The groups are shells around one centre, one inside the other: the same stretched ball of 7 dimensions in 10 sizes.
(in the rows, 128 means zero)
Known rows, each followed by its group:
[149 138 194 100 133 113 127 166 154 128 127] | Q_775
[120 137 145  99 173 156 118 100 118 148 138] | Q_364
[ 90  83 105 121 140 141  81 111 113  98 127] | Q_123
[ 97 129 144 102 143 134 148  95 130 154 161] | Q_472
[128 144 158  65 160 152 122  98 106 173 116] | Q_775
[102  58 110  95 147 167 105  91  88 111 119] | Q_727
[128 142 156  92 154 140 148 103 134 169 133] | Q_983
[111 107 124 123 127 125  87 130 126  97 118] | Q_149
[140 124 152 121 164 134 111 141 155 131 119] | Q_364
[115 133 168  54 157 135 123 115 126 188 124] | Q_775
[138 201 166 128 164 124  69 146 139 115 127] | Q_276
[138  87  76 158  93 147 110  87  95  59  80] | Q_183
[ 93 137 165  65 154 143 161  85 117 188 171] | Q_123
[133 114 165 107 122 115 103 158 139 105 118] | Q_727
[ 98 153 171  82 139  86 103 157 177 177 137] | Q_276
[123 122 128 100 159 164 114  87  98 134 121] | Q_364
[127  40 166  77 185 180 116 134 105 116 136] | Q_183
[125 234 152 120 151 121 127  93 140 169 143] | Q_183
[126 192 137 159  97  84 116 134 166 110 128] | Q_727
[126 155 140 136 159 136 123 112 145 131 140] | Q_746
[149 161 150 102 149 138 104 119 123 141  98] | Q_983
[121 112 117 150 123 117 105 132 151  96 117] | Q_149
[124 223 154 112 180 122  82 120 151 170 127] | Q_183
[134 125 192  73 165 147 146 129 128 158 149] | Q_727
[117  86 141 128 104 117 146 132 142 100 139] | Q_149
[124 107  85 154  95 146 119  77  89  67 106] | Q_183
[124 145 128 147 117  97  86 149 163 101 109] | Q_472
[102 189 174 104 119  97 148 119 150 161 171] | Q_276
[115 107 143  81 167 162 130  93 109 156 133] | Q_149
[154 180 147 153 101  98 113 144 153  96 105] | Q_472
[118 153 137 133 130 137 113 105 110  98 144] | Q_746
[148 124 145 100 143 149  88 126 105 110  90] | Q_276
[140 116 143 114 123 142 107 123 105  93 108] | Q_472
[104 111 158  90 162 149 110 119 113 130 154] | Q_149
[109  97 153  89 141 129 158 115 147 164 146] | Q_149
[130  55 113 151 111 115 102 157 159  72  97] | Q_123
[129  68 140  89 127 157 166  95 106 134 123] | Q_746
[140 142 131 126 155 172 103  90  82  93 121] | Q_276
[ 99 146 168 108 122 110 149 122 144 139 175] | Q_276
[145 126 128 148 116 117 136 127 158 111 106] | Q_149
[101 169 134 104 163 126  76 113 133 151 128] | Q_746
[122 124 149  90 151 162 109 100  85 117 133] | Q_727
[163  92 104 162 136 169 131  98 111  71  93] | Q_775
[131 196 134 123 143 133 123  88 125 148 124] | Q_746
[120 106 108 163 129 117  90 139 158  83 113] | Q_123
[142 103 158 122 128 137 137 134 128  98 131] | Q_364
[157 138 101 152 133 168  99  85  84  73  85] | Q_775
[133  57 128 119 153 171 132 109 108  97 124] | Q_364
[132 121 157 139 131 100 101 175 178 103 123] | Q_746
[112  72 152  90 152 131 114 144 147 138 128] | Q_364
[130 121 158 134 133 120 106 154 145  90 137] | Q_472
[133  54 101 135 134 163 127 100 111  89 102] | Q_983
[124  88 144 112 160 176 134  98  92 100 151] | Q_775
[134  85 140 104 102 140 149 109 105 106 115] | Q_727
[108 102 119 122 145 144 130  98 129 129 136] | Q_983
[132  92 115 125 161 181 129  81  94 105 124] | Q_727
[144 108 105 157 151 175 117  88  99  74 116] | Q_123
[ 76 134 133  93 103 102 146  95 136 163 156] | Q_183
[121 167 162  73 159 125  86 127 130 169 112] | Q_276
[169 102 105 181 104 127 129 130 151  66  79] | Q_183
[143 119 132 108 148 163 109 100  96 113 103] | Q_364
[ 84 117 125  94 134 128  79 111 109 124 132] | Q_123
[101  79 127 100 166 163 105 103 106 122 140] | Q_983
[103  64 121 100 142 150 146  96 123 139 135] | Q_472
[138 172 118 161 120 109  99 125 154 103 104] | Q_472
[ 91 133 153 110 151  97 111 148 184 160 153] | Q_123
[144 100 154 121 150 134 144 138 160 132 122] | Q_983
[120 101 146 126 136 124 157 127 163 136 145] | Q_746
[118  90 149  73 166 167 115 105  97 139 127] | Q_983
[151  47 155 107 144 150 113 157 128  89 103] | Q_775

New rows, each followed by its group:
[137  91 108 158  92 136 148 103 119  71 116] | Q_727
[129  96 124 138 137 164 147  90 104  91 141] | Q_276
[143 159 158 113 170 154  83 126 110 111 120] | Q_746
[151 147 121 135 154 168 111  87  97 103 105] | Q_746
[155 153 115 164 127 145  72 120 103  52  92] | Q_183
[115  91 136  99 174 166 104 109 109 124 132] | Q_364
[138 106 192 107 162 128 116 176 159 116 145] | Q_123
[120  77 129 104  92 115 139 123 133 119 106] | Q_727
[154 163 138 165  94  98 127 141 160  89 107] | Q_746
[ 98 184 143 129 119  99 127 112 150 139 159] | Q_727
[116 147 178  74 136 114 163 119 153 191 147] | Q_727
[131 123 154  89 177 175 133  92  99 145 136] | Q_746
[125 194 151 127 108  92 134 122 159 146 131] | Q_149
[121  75 121 109 144 157 146  94 120 132 123] | Q_983
[140  86  95 127 126 163 116  86  95  96  83] | Q_727
[177  53 122 154 147 172 117 135 120  56  82] | Q_183
[158 121 158 128 148 142 135 135 142 114 117] | Q_364
[102 195 152 107 152 119  99 111 134 153 150] | Q_149
[163  86 122 154 124 135 104 147 142  69  81] | Q_746
[ 99 173 130  88 128 134 129  69 100 166 136] | Q_123
[106 130 116 123 128 134 128  89 121 129 134] | Q_149
[114 137 198  65 130 101 143 152 157 175 150] | Q_775
[119  69 158  58 166 163 114 120 104 148 119] | Q_775
[145  36 133 135 107 134 129 152 137  67 102] | Q_276
[109  95 137 112 106 134 159  99 114 115 148] | Q_746
[135  64 112 117 149 173 110 101  96  94 100] | Q_149
[159 201 146 115 148 151 102  97  99 126  99] | Q_123
[145  36 120 106 155 187 128 101  91  97  99] | Q_727
[146  82 138 113 133 139 103 141 128 100  90] | Q_983
[119 183 122 116 104 113 138  82 127 155 115] | Q_123
[171 113 122 146 133 163 121 108 106  78  87] | Q_746
[146 196 159 136 118  98 138 132 168 141 123] | Q_472
[175 109 128 144 150 164  98 127 113  75  79] | Q_276
[144 111 125 114 171 189 115  83  82 108 112] | Q_276
[135 162 175 114 152 117 135 141 165 150 142] | Q_364
[126  41 115 132 125 150 133 118 122  84 116] | Q_364
[112  86 187  79 161 115 130 169 176 163 148] | Q_276
[120 116 117 138 143 142  66 126 113  76 113] | Q_276
[129 165 133 156 135  92  83 158 185 115 110] | Q_183
[123 171 210  71 144 112 137 147 145 168 159] | Q_183
[ 99 166 181  90 142  98 128 141 164 170 165] | Q_149
[ 79  61 141  75 173 153  99 118 115 139 154] | Q_123
[114  38 163  95 132 135 133 153 135 103 144] | Q_775
[133 170 129 134 139 129  76 121 122 105 106] | Q_364
[144 211 178 103 117 107 139 121 138 154 127] | Q_775
[139  36 115 147 147 161 136 124 136  81 115] | Q_775
[140 177 151 130 143 135 129 108 131 128 133] | Q_364
[ 93 131 135  92 105 106 128 107 130 151 134] | Q_746
[131 124 149 101 180 151 100 125 132 143 119] | Q_149
[ 93 167 158 124 125  98 118 132 155 129 171] | Q_775
[117 205 181  82 163  95  76 156 168 183 124] | Q_183
[143 160 166 102 170 136 100 137 141 145 117] | Q_364
[131  30 110 139 120 167 159  98 105  72 126] | Q_775
[132 208 138 152 139 105  90 131 159 122 121] | Q_746
[146  92 124 127  76 117 155 116 130 102  91] | Q_123
[117 136 170  60 171 167 134  89  90 166 148] | Q_123
[100 104 132 113 117 137 110 108  99  93 143] | Q_123
[120 116 110 154  96 102 122 126 156  98 112] | Q_746
[140 199 157 130 160 125 106 126 150 139 129] | Q_983
[ 83  65 178  63 148 121 147 142 151 166 173] | Q_775
[120  77 105 154 127 128  84 140 141  69 107] | Q_775
[118  27 115  88 163 174 105 108 101 117 101] | Q_123
[129 150 162 103 114  91 160 134 181 177 124] | Q_183
[124 150 142 129 136 129  83 130 120  95 125] | Q_983
[119  72 123 129 112 137 157 106 128 104 134] | Q_149
[ 96 116 147 137 130 104 128 143 170 117 167] | Q_183
[103 157 141 104 159 122 116 111 153 171 140] | Q_727
